All rows are made from the same 12 directions, up to rounding. Whole rows:
In the rows, 128 means zero.
[[120 163 128 132 163 133 144 163 160  83 147 114 131 102  95 181  83 121
  109 116 125 120 139]
 [ 99 206 110 140 148 121 132 176 143 153 147  94 109  77 107 132  74 133
   69 138 114 141 120]
 [125  78 115 120 112 193 110 106 143 125 172 124 159 152 117 154 134 118
  173 156 131 135 129]
 [144 108 129 141 117  90 168 109 129 111  76 104 150 150 136 197 178 131
  177 131  85 116  90]
 [115 185  92 155 116 144 113 124  86 143 137 166  74 150  98  83 101 135
   26 122 144 123 172]
 [145 109 112 110  82 188 114  97 111 172 157 163 124 171 132 111 133 155
  119 139 120 133 145]
 [161 206 164 123 121 164  99 135 136  93  86 182  91 163  69 134  93 153
  139  90 105 129 180]
 [176 103 103 132 127 168  98 142 134 119  88 125 133 126 115 124  96  92
   84 140 118 156 127]
 [ 69 148 142  74 133 141  96 125 122 168  76 126 111 192  54 117 169 163
  217 154 113 125 174]
 [101 140 139  73 158 189  97 139 113 160  90 142 118 133  61 165  72 150
  149 153 163 156 132]
 [165  66  86 139 116 122 131 131 119 133 119  79 195 123 159 140 146 106
  137 125 102 138  87]
 [135 147 142 144 123 112 146 125 131 144 149 127 126  77 174 130 113 131
   81 131 128 149  97]
 [184 117 135 167 138 138  94 148 114  96 134 123 162  72 162 103  63  89
  136  87 168 152  73]
 [187  75 155  78 129 106 147 154 164 122  84 145 100 153 145 103 132 126
  190 112 125  87 118]
 [130 111 105 161 109 154 168  92 126 115 140 143 104 143 126 205 129 116
   91 167 129 119 100]]

Rows cut short, each followed by the rest of it:
[ 75  85  90  89 154 112 139 146 123 157 159  97 137 138 116 105 146 130
 121 148]
[152 103 150]
[119  50 133  63 150 106 129 142 150 149 177 108 181  98 185  70 158 129
 105 122]
[141 135 163]
[112 147 160 144 142 121  64 133 138  86 130 122 155 122 116  61 150 104
 180 102]
[132 148 175]
[127 160 139  63 131 171 121 153 126 209 126 124 142  99 118 149  70 185
 120 135]
[118 166 110]
[102 103 100 105 128  84 178 139 129 183 121  95 107 130 146 135 155 141
 117 163]
[118 101  96]
[171 119  98  93 116  91 154 148  70 202  70 118 142 138 152 115 112 176
 121  90]
[119 115  77]
[102 139 170 120 134 138 120  86 104  99 118 144 178 146 107 189 157 162
 204 104]
[131 145 141]
[149 146  53 181  86 119 144 144 139 123 164  98 120 166 125 105 151 113
  82 123]
[ 64  90 145]
[137  98  96 112 102 176 122 110 107 144 135 127 162 185 100 162 138 151
 178 126]
[113 117 128]
[118 104 165  78 125 149 140 123 171 170 151 156  78 108 156 109 124 134
 107 180]
[143 138 133]
[105 111  99 130 148 124  96 116  75 126  85  90 210 133 104 147 154 127
 132 115]
[125 166 136]
[120 125 165 146 141 106 107 114 153 108  82 119 124  90 147 116 161  87
 109 163]
[118 176 131]
[192 144 116 138 139 140 122 146  98 128  56 117 166  88 130 179  66 126
  73 101]
[115 176  79]
[123 120 179  89 155  91 151 107 109  93 105 152 170 135 135 170 157 170
 169  74]
[139 121 152]
[154 104 107 146 101 129 138 108 148 103  84 107 151 171 117 174 187 112
 138 146]
[ 57 131 138]
[173 108 165 151 115 190 111  87 111 104 134 184 124 107 150 163  76 114
 139 128]
[181 159  80]
[157 146 190 163 125 114 107 106 134 108  92 135 143  68 176 132 128 107
 142 127]
[127 186  83]
[110  67 150 122 158 139 128  97 140  61 182 142 179 110 149 152 149 104
 114 120]
[168 138 167]
[106 106 180  74 123 147 143 105 153 187 131 163  74 111 156 126 130 147
 137 189]
[156 144 109]
[122 159  95 176 122 155  73 119  73 114 143 122 173 129 106 101 110 119
 107  94]
[141 156 143]
[107 132 117 151 139 148 116 122 134  83 193 121 169 117 121 140 126 116
 106 112]
[134 133 165]
[126 153 176 130 129  94 149 116 136 137  99 149  87 100 156 132 134 135
 122 140]
[134 138 104]
[ 88 131 134 165 121 172 107  82 122 125 163 127 146  99 132 165 134 108
 104 177]
[143 180 117]
[122 102  61 177 113 155 109 135 107 118 194 100 146 149 116 102 112  96
 151 125]
[152  97 108]
[102  98 115 119 162 123 120 131 122 117  71 117 112 136  90 141 135  94
 117 165]
[153 134 133]
[110 136 145 129 137 108 134 123 141 157  77  72 174  74 146 189 152 126
 129 171]
[ 82 193  79]
[138 150 160 136 127 178  54 144 165 112 157 149 106 103 122  46  92  92
 132 134]
[146 161 165]
[ 94 131 170 103 175  86 138 109 107  93  69 141 146 121 112 168 157 140
 126 112]
[149 144 157]
[113 133 110  93 140 145 160 141 148 137 159 107 163 122 112 196 118 160
  92 131]
[ 96 130 148]
[132 142 103 168  99 114 154 136 152 124 197 111 115 129 153 112 136 122
 128 125]
[104  91 116]
[111 124 132  68 149 161 152 154 174 147 194 113 160  91 131 174  95 159
  87 138]
[114 141 153]
[125  76  95 119 132 137  87 155 150 161 127  86 132 111 140  51 136  78
 107 174]
[128 150 130]
[137 118 146 155 138  69 147 145 147  75 166 120 129 119 162  93 143 109
 187  82]
[145  77 117]
[ 83 128 135 145 128 111 125  92  76 151  94 135 110 144 116 136 153 133
 176 151]
[168 128  92]
[ 78 103  93 153 139 151 111 111 129 113 170 138  91 135 110  94 139  79
  46 180]
[169 128 174]
[146 124 132 110  97 104 146 111  91 210  79 117 141 121 171 133 148 169
 144 137]
[103 150  64]
[114  96 161 138 165 111 156 111 149  58 135 121 161  98 138 207 140 105
 155 129]
[151 130 112]
[116 114 116  70 157 166 126 169 152 146  82 126  78 163  50 156  83 127
 176 165]
[147 101 126]
[165 132 109 132 116 137 151 168 170 162 123 109  77  99 143 131  79 107
  95 168]
[109 123  72]
[109 205 131 143 111  83 159 145 132 179 116 121  66 115 135 112 128 156
 104 142]
[ 98 114 105]
[128 171 174 134 110 110 106 113 120 140 113 132 149 119 146 106 153 156
 184 103]
[104 153 125]
[123 178 142 163  97 134  99 105 125 132  88 126 121 149 109 126 163 131
 163 142]
[ 81 154 132]
[107 186 144 165 119 140 160 101 120 115 152 150 101 120 116 204 106 150
 124 135]
[133 124 100]
[153 142  82 135 136  86 127 177  66 183 100 106 119 106 143  65  69 135
 106  87]
[164 108  66]
[137 129 178 182 109 181  82  63 114  91 112 170 126 116 134 153 128  96
 166 154]
[159 183  99]
[110 154 104 149 135 181  91 115  83 112 176 135 181 121 100 144  89 139
  96  97]
[155 156 152]
[ 95 135 170  67 141 120 127 120 131 164 127 144 132 121 135 116 149 171
 134 130]
[131 145 163]
[139 171 202 134 102 131 126  86 165 107 130 161 134 110 161 148 170 149
 123 128]
[ 75 172 161]
[179 130 111 119 118 114 152 132  82 170  57 141 116 127 143 147  96 151
  83 112]
[126 134  78]
[195 137 110  94 117 167 112 163 148 114 113 137 150 161 100 125  96 146
 114  82]
[ 77 122 174]
[135 170 109 119 121 145 118 169 158 148 161 126  97 123 114  85  93 133
  80 127]
[105 120 161]
[100 128 125  81 130 152  75 142 145 163 102 111 139 153  90  74 158 132
 140 154]
[ 96 157 192]
[145 179  59 183  74 181 122 144 128 175 131  86 112 152  88 164  93 126
 141 166]
[ 67 128  69]
[139  97 148 118 149 120 140 125 132 132  77 159  60 105 141 122 104  94
  80 170]
[178 135 100]
[126 106 143  86 132 130 117 155 167 161  81 112  87 145 106 105 133 117
 205 171]
[120 117 111]
[ 92 227 165 165 107 114 120  99 127 114 135 142 122 134 112 139 166 162
 137 114]
[ 82 146 167]
[161 185 122 180 129 146  78 163 137  80 132 112 150 106 105 104  80 100
 136  86]
[110 145 133]
[132 171  92 185 124 142 104 147 126  83 124  85 165 144  77 162 116 109
 172 106]
[ 91 125 121]
[ 97 169 112 136 118 152 125 102  65 183 107 165  73 142 100 131  98 154
  77 154]
[168 139 113]
[104  76 129  93 153 190 105 122 166 126 135 123 135 111 107 155 119  94
  92 196]
[144 171 154]
[169  93 172 102 127 155 160 113 147 109 142 191  84 127 151 161  89 134
 144 126]
[173 105 103]
[115 112 106  82 142 168 109 133  92 161  72 150  96 181  59 136  99 143
 148 145]
[165 117 137]
[150 165 150 190  83 113 147  89 118 101 180 158 126 129 176 128 148 143
 142  91]
[114 113 111]
[ 90 153 121 156 110 108  91 116  82 189 131  96 151 108 149  68 151 136
 162 136]
[133 158  93]
[117 100 125 112 114 191 132 122 175 108 233 139 136 152 118 148 121 132
 168 140]
[131 100 158]
[119 111 167 152 115 127 138  83 129  95 117 155 103 156 127 162 161 119
 222 144]
[151 109  99]
[143 182 135 139  95 109 164 129 124 163 164 141 106 117 163 126 116 173
 111 105]
[103 111 105]
[188 135  79 141 104 150 115 159 128 116  91 122 119 182  88 118 107 119
 135 103]
[ 85 100 136]
[ 88 126 153  95 172 116 134 127 103 148 111 133 129  88 127 149 104 141
 110 138]
[183 150 112]
[126 127 117 131 132 133 162 144 141 151 139  97 129  98 133 191  93 131
 146 154]
[128 125  57]
[160 150 156 127 107  59 174 118 148 102  93 157  91 164 154 115 190 150
 113  94]
[ 74  88 167]
[138 112 123 131 143 132 142 110  96  91 144 175 118 138 129 136 108 128
  71  97]
[177 110 152]
[177 174  82 180 123 101 140 192 140 103 132  81 133 117 118 127  78 111
 140  80]
[92 90 85]
[117  32 105 111 148 138 135 109 103 131 157 108 190 110 159 150 134 110
 127 139]
[178 138  99]
[105 189  78 150 142 108 140 190 149 154 115  69  94 108  86 133  90 115
  95 154]
[ 95 115 106]
